There are 4 ways to turn a row about zero (a turn may also mirror it). The second row of each pair is the first, turned, with some noise. The first 28 pairs use one turn. New pairs use 2 turns, one after the other, and a turn may come again.
In the rows, 128 means zero.
Known pairs, each followed by its turns in order:
[ 87 136 158 177 119  81]
[ 97  84 180 144 146 148] -> J

[162  87 144 144  87 128]
[116 121 107  80  90 108] -> Q

[ 96 118 170 174 133 119]
[130 128 155 124 186 146] -> H

[153 138 151 121 119  99]
[118 101  98 133 120 126] -> Q

[153 133 165 102 119  85]
[161  87 130  95 150 131] -> J

[ 84 125  98 160  83 112]
[164 103 170 176 133 120] -> H

[151 122 164  98 165 157]
[127 174  90 165 109 134] -> Q

[167  93 114 112 169 106]
[125 125  91 179  90 141] -> M

[168 126  82  97  99 180]
[103  82  80 111 139  78] -> M

[106 153  89 128 136 109]
[122 170 117 138 146 109] -> M

[157 127 123 173 106 117]
[ 89 117 117 123 154 164] -> M

[125 139 147 138  97 176]
[102 110 105 146 106  88] -> J

[120 171 131 149 150 123]
[155 148 130 139 167 136] -> M

[ 88 144 102 151 164 108]
[127 128 156 149 186 123] -> Q

[127 106  89  90  95 164]
[ 99 103 111 114 116  66] -> M

[142 125 131 123 101 139]
[134 121 120 111 102 139] -> Q

[119 164 133  97 148 133]
[134 142 152 100 136  90] -> J

[ 85  91 114  93 138 124]
[136 138 174 161 109  99] -> Q

[129 120 151 138 169  87]
[126 108 159  91 127 170] -> J

[144 137 154 155 104  92]
[117  85 123 118 158 145] -> J

[179  98 127 130 122 148]
[101 157  91 152 135 105] -> H

[167 170  79  94 107 170]
[135 177  72 129 155  76] -> J

[139 100  94 126  89 106]
[154  98 141  91 107 103] -> Q

[174 148 125 124 133 149]
[144  91  91 130 150 136] -> M

[157 138 144 163  77 134]
[117  88 107 165 161 106] -> H

[113 132  95 171 138 160]
[ 93 127 178 152 124 115] -> H

[149 179 149 151 152 152]
[ 76  90 122 107 139 140] -> H

[172 123  90 174 130 179]
[ 53 127 133 170 123 100] -> H

New pairs. What belongs after each?
[132  89  93 101 166 108]
[ 85  93  91 115 118 101] -> J H

[163  90 170 140 153 102]
[128 161 112 125 105  63] -> J H

[127 109 138  96  96  98]
[132 151  89 105 128  93] -> J Q

[144  97 129 118 161 134]
[126 133 135 170 153 122] -> M H

[134 113  76 102  78  99]
[ 78 118 102 112 159 169] -> H M

[ 76 173 179 131 172 131]
[172  79  90 127 133 187] -> M M

[120 166 146 126 152 143]
[166 129 137 135 102 115] -> H J

[111 164 150 169 149 161]
[139 108 188 155 121 111] -> J J

[ 79  83 117 104 148  97]
[157  62 129 138 161 131] -> M H

[173 119 129 150 122 180]
[114 107 177 140 171 109] -> H Q

[180  90 159 133  93 139]
[151 121 136 129 206 114] -> H Q

[115  77 178 120  79 140]
[124 106 147  74  68 108] -> M M

[138 168  99 157  94  87]
[100 162 136 171 169 100] -> H H

[128 121 118 117 128 164]
[145 121 139 130 124 158] -> M J

[174 102 157  79 146  80]
[212 130 132 109 148 167] -> H Q

[130 131 108 179 144 111]
[ 84 149 152 121 106 123] -> M J

[ 90 115 109  93 157  81]
[147  75  90  87 143 133] -> H M

[149 108 120 118 129 100]
[139 122 155 105 131 146] -> M Q

[153 149  84 149 163 110]
[176 134 134 142 157  91] -> J M

[180 107  76 128 173  82]
[134 139 162  78 142 209] -> H Q

[137  82 119 153 143  84]
[164 122 164 111 160 161] -> Q J

[105 107 109 110 109  90]
[131 121 157 144 162  89] -> M J

[ 86 157 151  93 170 114]
[ 79 152 140  88 173 131] -> Q Q

[112  78 142 101 136 136]
[103  93 101  97 130 144] -> J M

[147  95 170 103  91 101]
[153 117 155 116  70 150] -> M Q

[157 147  87 166 153 140]
[ 98 147 177 131 124 163] -> M H

[ 99 116  99 140  93 119]
[ 96 131  91  97 131 117] -> H Q

[ 93 148 100 115  82 158]
[112 131  99 103 165  79] -> Q H

[146  86 175 163  97  81]
[131 116 146  95 134  43] -> M H

[ 87  83  80  86 133 111]
[136 125 120 110 110 214] -> Q M

[ 81 150 138 115 114 128]
[119 108  99 161 120 140] -> M Q

[115 135 133 151  93  83]
[ 80 153 116 152 148 124] -> H H

[ 81 154 128  83 143 130]
[128  77  73 137 131 126] -> M Q

[158  82 150 157 149  77]
[110  83 168 101 176 102] -> M M

[159 157  82 116 157 118]
[119 105  83 182 144 142] -> Q M

[111  76 163 135 175 120]
[162  83 162 125 138 178] -> Q H

[122 177 113  84  86 115]
[ 70 103  95 118  97 133] -> H M

[127 154 146 130 101 164]
[121  92 146 132 144  91] -> J Q

[ 92 107 153 178 162 146]
[109 134 131 103 198 127] -> M H

[ 93 122 127  86 157  86]
[123  80 100 102 133 172] -> M Q

[ 99 106  89 163 123 133]
[150 115 163 102 156 162] -> M H

[ 76 114 116 103  85 127]
[191 101 108 102 124 146] -> M H

[178 133 105 160 110 146]
[110 134 149 176 120  89] -> M M

[122 172 153 137 171 173]
[151 179 140  83  99 106] -> J M

[101 171 166  93 158 108]
[185 144  92 117  98 102] -> H J

[176 136 141 169 120 154]
[118 142 178 136 166 102] -> H Q

